The rows of a group lie close to one hidden flat surface of 9 dimensions, which may be shifted away from zero. Surfaces can cross.
In the rows, 128 means zero.
Known rows, each followed by its group:
[156 118  69 129 100 141 165 112 117  92  80 149 109  47 103] => z216
[135  94 134 116 134 163 149 141  99 103 121 141 131 131 145] => z704
[169  74 203 151 115 125 183 117 137 144 160 122 161 152 136] => z216
[117 121 102 129 147 133  92 133 118 111 132 125 127 143 165] => z216
[ 67 112 138 112 173 128 123 139 194 102 112 121 143 140 117] => z646
[ 69 127 154 128  78  54  98 153 124 109  84 151 115 137 132] => z704
[155 165 154 114 143 139  81 104 146 131 134 183  98 121 104] => z472
[164  64 199 154 134 127 178 106 111  94 113 128 159 155 116] => z516
[105 125 126 112  86 130 188 105 143  84 170 116  30  99 129] => z472
[176 174 144 118 109  70  94  97 124 167 125 126 144 107  98] => z704
[114 133 180  65 128 101 126 139  78 119 135 111 157 134 111] => z472
[147 141 141 145 145 157 189 127 127 150 123 112 133 120  58] => z216
[121 107 131 117  63 114 164 149  84 112  99 153 110 104 140] => z472
[117 125 197 171  97 112 137 154 126 168 119 144 160 155  78] => z516
[153 124 158 206 118 148 134 133 164 172 152 136 136 153  94] => z216
[234 104 148 146 143 161  78 111 174 173 150 198 196 108 144] => z216
[ 77 101 131 163  84 170 118 186  74  94 130 173  80 136 132] => z646
[188 174 136 159 116  78  22  97 120 156 135 157 168 123  86] => z516
[ 86 120 126 121 122 101 169 118 131  92 125  85 107 129 117] => z646
[155 118 162 148 146 141 104 129 137 153 159 145 155 158 134] => z516
[140 113 114 121 156 116 146 113 122 127 124  83 174 122 121] => z216
[144 178 117 107 125 120  71 103 140 112 130 164  73 104 117] => z472
[149 164 161  75 107  78  66  78 158 127 182 147  80 112 150] => z472
[127 147 164  84 123 121 133 151  29 139 100 133 133 170 151] => z704
[187 132 123  77 167 146 124  91 119 122 152 121 135 112 149] => z516
[140 120 117 148 149 211 127 144 127 128 142 172 104 132 117] => z216
[136 154 157 103 142  84  97 122 132 143  58 162 150 146 113] => z516
[132 107 175  82 117 118 137 122 122 106 134 151 116 125 142] => z704
[119 122 100 136 115 117  72 139 129 121 130 141 155 121 161] => z646
[153 121 132 101 130  97 113 107 143 109 114 139 154  91 123] => z704
[169  96  75 198  86 151 203 106 126  90  90 138  88  75 111] => z216
[169 135 129 172 162 155 106 133 118 153  97 142 189 132  62] => z216
[174  80 166 103 121  90 193 110 140 147  95 110 190 127 167] => z646
[121 143 112 127 126 127  95 121 164 139 161 129 106 127 152] => z216
[180 100 155 108 133 160 109  99 106  95 212 142 110 121 149] => z704
[126 164  73 107 169 152 149 121 162 151 101 112 116 109 123] => z704
[105 120 117 120 128 128 124 128 127 104 114 125 125 128 130] => z646
[159 165 134 113 121 102  95 127  90 175 119 124 172 119  95] => z472
[111 113 136 149 132 103 103 121 174 126 159 105 157 134 121] => z646
[ 92 122 117  83 180 171 180 131 166 125 153  86 120 125 137] => z472
[ 87 142 123  82 124 143 111 141 115 114 181 116 118  93  98] => z516
[140  99 178 122 130 164 176 150 129 147 122 153 154 130  96] => z704
[156 154 129 126 115 147 150 140 139 197 122 150 127 127 140] => z646
[123 143 126 150 115 123  83 147  96 146 119 140 151 136 111] => z704
[106 136 150 122 129 139 114 166 144 163  94 174 137 145 136] => z646
[156 155 119 129  85  84 118 117  80 156 126 120 128 114 146] => z646
[167 117 141 141 122 145 127 102 149 128 177 137 121 106 118] => z704
[169 121 139 141 124 117 100 102 110 112 103 161 129 127 128] => z472
[109 130 162 117 131 168 154 147 141 126 138 156  92 129 107] => z472
[118 130 121 124 133 136 167 124 133 124 134 102 129 109  88] => z516
[108 133 109 170 130 123 134 144 149 157 100 119 142 151 127] => z516
[ 87 163  89  72 125 168  99 149  94 112 184 138  56 104 155] => z646
[164 135 170 185 112 122  85 147 108 172 117 164 179 157  86] => z472
[169 139  92 197 135 190 140 131 122 141  77 171 113 121  85] => z472
[119 162 126  89 153  91 107 120 147 146  62 133 146 138 132] => z516
[140 114 124 122 109 123 125 137  89 116 100 148 135 125 149] => z646
[139 126 111 147 125 124  92 128 120 127 122 146 134 136 154] => z516
[ 92 147 106 147  94  93  94 129 127 105 122 141  76 127 143] => z704
[100 157 122 102 144 119  87 127 116 116 127 128 110 135 129] => z216
[ 93 118 109 125 158 185 107 133 137  73 153 152  78 131 140] => z516

New rows. What belongs after each?
[164 158  52 160 144 190 117 122 173 157 125 157 113  74  89] => z216
[131 170  88 144 118 117 133 115  65 134 125  91  78 156 149] => z704
[129 123 135 142 105  90 195 116  85 126 111  74 119 159 142] => z704
[173 143 111 112 143 148 137 108 111 122  94 144 139  89  90] => z216
[124 163 145 125 145 148  76 133 119 130 126 172  88 153 116] => z216
[140 125 142 121 155  97 157  94 135  93  74 104 152 117  71] => z516
[124 177 106 125 103  83  55 130  73 133 111 129 122 141 136] => z704
[162 116 166 154  58 136 132 136  71 128 136 177 108 113 112] => z516
[200 128 144  84 137 146 202 102  67 142  97 119 132 124 129] => z704
[117 117 150  83  71  84 158 145  83 124 122 127 140 109 152] => z472
[ 98 151 134 116 125 110 132 145  72 148 110 105 128 172 147] => z704
[152 116 141 165 116 153 126 141  60 137 157 118 152 154 117] => z704
[135 130 171 100 105  93 119 131  80 133 135 112 159 133 111] => z472
[161  87 126 142 104 123 142 107 123 103 129 134 127 117 168] => z216
[119 112  88 167  92 116  87 138 124 118 152 123 135 114 156] => z646
[141  90 133 136  95 111 186 141  89 122  77 128 144 138 170] => z516
[170 130 125 117 155 153 139 116 114 147 156 105 150 127 129] => z704
[ 97 107 151 121 119 105 128 132  56  56 108 106 133 135  84] => z472
[113 128 113 153 129 152 134 151  94 137 116 121 130 156 127] => z704
[144 186 175  66 136 116  74 108 141 162 169 154 104 120 106] => z472
[125  99 142  54 164 105 134 122  93  90 104 107 174 130 149] => z472
[128 166 151 110 158 157 122 156 124 194 121 143 148 146  96] => z704
[ 80  57 139 141  86 135 127 177 125  93 125 154 164 111 144] => z216
[136  93 146 100 140  95  26 134 136 108 121 162 214 130 168] => z646
[170 126  80 200 150 160 141 129 164 157  62 146 161 118  99] => z646
[128  90 142 133 154 191 188 156 117 133 135 112 188 116  85] => z216
[153 117 163 140 134 139 197  78 150 128 224  69  78 156 147] => z704
[120 192 103 117  69  59  56 140  95 169 126 132 133  97 123] => z472
[108 138 124 167 112 114 169 143  95 146 113  96 119 162 114] => z704
[166  99 121 156  96 122 143 126 120 136 103 154 143 120 152] => z472
[185  65 183 128 101 103 129 132  68 118  71 173 211 150 158] => z472
[131 112 177 159  94 137 132 135  90 113 164 143 116 143  95] => z646
[178 126 169 123 139 158  94 118 117 136 129 189 125 147 136] => z216
[105 146 139 164  82  91 202 112 135 125 121  94  39 150 134] => z704
[134 151 194 112 168 154 118 119  82 121 146 135  91 207 130] => z216
[ 64 142 158 173  80 129 141 177 146 143 127 158  95 121  45] => z216
[105 128 138  93 138 126 113 153  66 120 117 121 136 166 162] => z704
[ 84 115 119 131  94 123 135 160 103 113 133 128 123 118 124] => z516
[112 141  95 112 107 127 104 142  80  96  84 160  89 122 154] => z704
[110 128 117 157 127 114  73 129 120 101 107 141 139 131 100] => z646
[ 94 117 160  60 150 137 128 152 151 113 102 159 126 129 143] => z704
[ 81 186 177 122 101  94 173 155 104 177 103 126  71 191 125] => z704
[ 96 127  70 132 106 110 148 128 143 105 117 103 111  79 121] => z216
[107  86 150 143  57  85 201 129 101  83  60 138  85 117 136] => z704
[134 106 163 130 109  98 117 142 109 129 106 136 187 126 105] => z704
[146 147 142  78 120  88  88 105 120 114 109 154 127 111 136] => z216
[ 69 117 160 144 120 209  74 186 127 109 209 185  81 145 114] => z646
[138 145 107 108 146 154  87 126 114 127 144 145 120 120 141] => z704
[162 157 140  75 111  47 218  64 129 144  82  77  95 120 144] => z704
[ 91 105 182 117 128 149  97 148 156 120 173 164 124 141 131] => z704
[ 48 129 132 161 114 165  92 203 155 169 190 130 132 155 139] => z516
[130 155  96 107 165 159 118 111 160 140 142 125 108 108 136] => z704
[ 71 105  69 174  76 148 117 182 119 117 130 149 101 121 184] => z646
[221 156 138 116 112 116 147  64 135 138 106 158  89  95 114] => z216
[ 92 140 180 144  95  83 130 136  93 117 121 127 111 150  81] => z646
[105 134 142 123 143 168 120 164 133 144  99 177 118 142 115] => z646
[128 139 118 102 158 159 172 136 120 145  97 130 122 133 133] => z704
[140 147 129 160 124 132 132 120 103 147 178  95 111 155 127] => z704
[151 187 128 120 152  77 125  79 116 142 111  85 117 139  86] => z216
[ 43  72 103 153 151 121 140 152 149  51 115  73 147 142 134] => z516
[131 102 135 118 157 134 104 117 127  97 131 139 144 146 162] => z516
[108 106 103 185 144 139 153 142 178 127  79 130 150 132 118] => z646
[166 137 105  96 174 157 120  99  78  90 105 123 111 140 140] => z216
[126 122  92 120 173 180 122 158 127 137 116 121 188 105  95] => z216
[ 90 108 144 141 135 112  91 120 127  72 163  95 150 107  58] => z516
[171 103 162 233 142 193 117 146 116 147 125 184 147 180  95] => z216
[116 110 182  72 111  29 138  96 140 105 123  86 155 141 151] => z704
[127 132 154 191 114 101  76 129 115 123 103 153 132 175 110] => z216
[129 108 170 151 110 154  79 148 125 131 161 176 141 128 102] => z704
[170  83 179 125 131 116 110 115 101 116 113 149 165 178 195] => z516
[178  98 111 160 129 107 111  90 173 116 140 126 139 128 185] => z472
[114 119  91 124 112 147  94 139 147 108 137 163 106  98 164] => z216
[110  92 158 127 142 146 148 149 134 115 119 142 132 164 160] => z516
[141 134 153  94  87 112 114 132 124 121  94 186 130  80  92] => z216
[120 135 113 141 136 105  70 138 144 136 114 129 180 126 118] => z216
[111 126 112 165 121 117  93 127 155 131 164 111 115 164 170] => z216
[ 82 124  70 142 179 115 105 122 166  79  69 110 129 139 145] => z516
[149 120 136 162 110 163 222 124 124 130  80 148  89 120  91] => z516
[ 63 118 143 116 161 146 136 155 194 136 143 122 124 146 135] => z704
[154 123 177 102 135 128 123 108 118 131 159 121 153 126 105] => z516
[111 139 165 116 130 100  93 127 110 122 152 112 146 145 103] => z472
